There are 4 ways to turn a row about zero (a turn may also mirror it). The second row of each pair is the first, turned, with some noise. The first 36 pairs use one turn. New pairs use 3 turns, one after the other, and a turn may come again.
Known pairs, each followed by its turns in order:
[45 33 26  5  8  5  3  3]
[36 -2 30 27  5 30 11  6] => (0)

[ -8 -32 -32   1  -6 -21 -10 -28]
[-43 -24 -21 -15   8   1   6 -13] => (0)

[-33 -24   6 -30 -36  39  41 -30]
[-10  21  17 -18   3 -61  24 -48] => (0)

[-23 -16 -13 -45 -19  38  26 -28]
[  1  -9 -30   7  60  33   8  18] => (3)

[ 28 -30 -19  43 -37 -27 -37 -45]
[ 22  41  79 -23 -20  -6  -5   9] => (2)

[ 29 -30 -36 -36 -33  24 -30  36]
[-22   2 -60   0   1  24 -47 -33] => (3)

[ 31 -12 -20  -3  18  36  37 -36]
[ 36 -26  -7  27  40 -10 -32  24] => (3)

[ -5  44 -17 -38  24 -32  23  -3]
[ 25   9 -29 -10   7  24 -30  51] => (1)

[-41  34  33  -2 -16  -5   0  10]
[ -7  26  -1 -21 -10   2  54  13] => (3)

[-11  45  37 -30  -4 -22 -22  42]
[-49  -4 -21 -48  19  23 -18  24] => (1)

[-14 -14 -17  26  20 -33 -12  23]
[-12 -30  28  13   8 -17 -29  18] => (1)

[-45 -11  20 -46  37  23 -10 -30]
[ 52 -16 -40  31  26 -28 -23   6] => (2)

[ -7   1  20  14  12 -11  35  -9]
[  9   5   8  13 -11  30 -26 -13] => (1)

[-38  45  19 -29  -2  39  38  -7]
[  7   1 -34   0  33  -9  60  41] => (3)

[ -6  -5  34   5  27  29   4 -43]
[ -5   7 -36  31 -29  12  -1 -35] => (1)

[-43  36  -6 -21 -26  45 -15 -12]
[  0 -28 -37 -25 -23  22  54   9] => (1)

[-30  33  21 -37 -29 -24  11  -9]
[ -3 -26  -7  48 -16  25 -26  32] => (2)

[-12 -20   4  -7   2  22  40 -38]
[ 13   9 -20 -11   1  -8 -54 -14] => (2)

[ 16 -42  -9 -13  43  10 -18  25]
[-14  -3  -5  12  49   3 -48   9] => (0)

[-7 -1  9 25 21 36 12 -1]
[ 14   7 -34 -34   4   1   1  -8] => (2)

[-40  23 -14 -19  21   6 -16 -33]
[ 39 -37 -13   9 -13 -29 -11  21] => (2)

[ 20   7 -29  45   8  21 -42  28]
[-34   9  18  20 -11  29 -24  55] => (0)

[ 39  36 -44 -13 -42  37   6  38]
[-75 -32  16 -37  22  -1   4  27] => (2)

[ 18  44 -20 -14  20  44  28   1]
[ 29 -18  61   6   1 -28  -3  23] => (0)

[ 35   4  23 -24  25  43  23  -3]
[ 31   9  45  21  40 -12  -1  -9] => (0)

[  4 -22 -46 -38 -38  -5 -46  21]
[-23  -6 -41  -4  -4  45 -20 -56] => (3)

[  4  45   3  18   7 -41  -9  35]
[ 35 -14 -18   4 -38  34 -13  29] => (0)

[ 31 -34 -23  44  30 -13 -11  40]
[-16  34  14 -22  -4 -17  55 -43] => (2)

[ 12  39  15   8 -14 -16  38  26]
[  4  21  20 -40 -13  32 -26  11] => (1)

[  2   7  -4  26 -38  21  44 -39]
[57 -5 -1 -1  6 29  1 47] => (3)

[-38 -29  -6   3  36 -40 -13  41]
[  5  25 -24  45 -23 -30  46 -21] => (2)

[  5   7 -32  11  27 -16  24  24]
[ 11   6  28  11 -11  -3 -24  41] => (1)

[  0 -23  30  22  -5 -15  22  37]
[-29   9  46   2   9  20 -21 -17] => (1)

[  9  -7  -1 -13   2 -30  37 -42]
[  9 -34   1 -25  12   7  24 -41] => (0)

[ 22  14 -37 -36 -40  19   7 -40]
[ 41 -12 -42  33  21  38   0 -12] => (3)

[ 33  22 -12 -20 -40 -27 -29  12]
[  8  19 -31  25 -41  23   0 -38] => (3)

New pairs, each followed by its turns in order:
[ 40  24  25 -32 -45  41  39  25]
[-44 -19  36  15 -39 -25  16 -57] => (2) (2) (2)

[ -5 -27 -40  10 -12 -38  -8 -30]
[-27 -17  -3 -12  53 -32  -7   4] => (0) (3) (3)

[-22  42  23  28  34 -38  -3 -32]
[ -5  18 -22 -29 -59 -32  20  24] => (3) (3) (3)

[ 19  -9 -32   4   5  45  18  -5]
[ 37 -15 -12 -30   7  19  16 -20] => (3) (2) (0)

[ 32 -27  45  -1 -12 -37  16 -28]
[  9 -36   3   4 -30  48 -20 -35] => (1) (1) (3)

[-31  -4  37  14  -7 -21  41  35]
[ 28  15 -18  19 -49  23   3 -35] => (3) (0) (3)

[ 33  -7  35  -9 -28  30 -12  11]
[-18  37   1   6 -16  16 -41 -26] => (3) (0) (0)

[  1  10 -44 -40 -20  31 -46  43]
[-40 -17 -18  45  53  10  -4 -42] => (0) (1) (1)

[-24  43 -46  16 -19  38   6  16]
[  0  11 -24 -49 -45  28  -5  31] => (2) (2) (0)

[ 27 -38 -27 -42  27 -38  25  25]
[-30 -29 -23 -56   0  51  -2  -5] => (0) (1) (0)

[ 44 -39 -31 -10  36  15 -32  -7]
[-11 -31  43   1  61  -3 -20 -16] => (2) (0) (0)

[-27 -21   2  45 -13 -16  -7   3]
[ 16 -41   4  10  22 -19  28   5] => (1) (0) (3)

[-22 -17  11 -15  38 -22 -23  41]
[ -9  27  -2  23 -22  58   5  -1] => (3) (3) (1)

[-19 -13  44  34  24  38   8  -5]
[  5 -26 -32   6   6 -35  50  23] => (3) (1) (2)

[ -9  29  -3 -28 -41   4 -39   3]
[-26  21  30  -4 -44 -11 -13  24] => (1) (1) (1)

[ 36  -4 -34  -5 -20 -36  23  19]
[-36 -48   4  12 -20  -4 -29 -11] => (2) (0) (2)

[ 18  45  37   4 -23  37 -28 -20]
[ 40  13   1 -46 -48 -10  -4  24] => (2) (1) (0)

[ 31 -24  -4  34   7  41 -15  -2]
[-12  37  18 -28 -26  23  15 -25] => (1) (3) (1)

[ -9  -2  30  33  26  22 -15 -43]
[ 37  16  -6 -49  15  -4 -22 -22] => (3) (2) (2)

[-16  10 -38 -23  34  11 -20  38]
[  6  -6  16  14 -22  -6  24  60] => (0) (2) (3)

[ 26   5 -35  14 -10   3   7  17]
[  9  14  -2  19  17  18 -37  -6] => (3) (1) (1)

[ 19  10  36 -31 -34  15 -35  38]
[  1  46  29 -10  46 -21  24  23] => (3) (1) (1)

[-13 -15  11  19 -31  -9  27  14]
[ 37 -20 -11  -5 -27   2  12   0] => (1) (1) (1)

[-37   8 -21 -18   8  30 -44 -38]
[ -3  17  12 -21 -59  -3 -32  31] => (0) (2) (2)

[ -1 -43 -40  28   0  25 -31 -44]
[  1  12  20 -45 -49  25  45   8] => (2) (3) (0)

[ 26   0  21  17  46  46   3 -21]
[ -5 -12 -51  15   9  14  -8  52] => (3) (1) (0)

[ 31  -9  -3   6 -36 -23 -14  45]
[-45  -9 -36  32  -6   8   1 -25] => (2) (3) (2)

[-25   0  -5  25  24 -28  30  24]
[-4 18  8  4 15 48 18 27] => (2) (0) (3)

[ 32  42  -6  12 -30 -10  35  13]
[ -9  15  36 -51  10 -23  -5 -27] => (2) (1) (0)

[ 23 -31  -1  33  25 -29  -3  36]
[-41  -4  -2 -50   7  28  -9 -19] => (1) (2) (2)

[ 32  29 -15  27  -5 -23 -25  19]
[ 21 -40   2   9   6  13  45  -6] => (2) (0) (0)

[-16   4 -36 -29  23 -37 -28 -24]
[ 25  21 -45  -8  -8  45 -17  12] => (1) (1) (0)

[ 17 -12 -23  44   9 -42 -10  12]
[ 37  25  17  22  -7  13 -18  41] => (3) (2) (0)

[ 36 -41  42  41 -23  35  33 -10]
[-24  18  24 -25  69 -44   9 -16] => (0) (2) (2)

[-37  39   7 -39  26  15 -22  -2]
[-37  34 -46  27   6  -7   8  15] => (2) (3) (0)

[ 44 -29  24  41  12  12 -39   8]
[54 26 20 15 10 13 37 32] => (1) (0) (1)

[ -1  33 -14 -41  37 -29 -28  -9]
[  9  15  -8  -2 -10 -52   5 -56] => (3) (1) (1)

[-45  17  12 -17   2  21   6 -31]
[ 15 -24 -49   9  -3 -20   5  14] => (1) (2) (0)

[ -4  46 -19  13  35 -44  -2 -45]
[ -5  44 -24 -22 -44 -49   7  -9] => (3) (3) (3)

[-26  20 -38 -13 -31   6 -24 -13]
[ 35 -22 -21 -19  23  -8  37  -2] => (0) (0) (1)

[ 25  11   2 -40   5  -2  38  13]
[ 33  -7 -12  27  37  -1 -10 -25] => (2) (3) (2)

[  7  28  -9  22  24  45  14 -22]
[-19 -31 -31  -6 -35  12  26  14] => (0) (1) (1)

[  3 -20 -10  30 -13 -27  43  -5]
[ 17 -37   1  13  14 -47  -1   3] => (0) (3) (3)

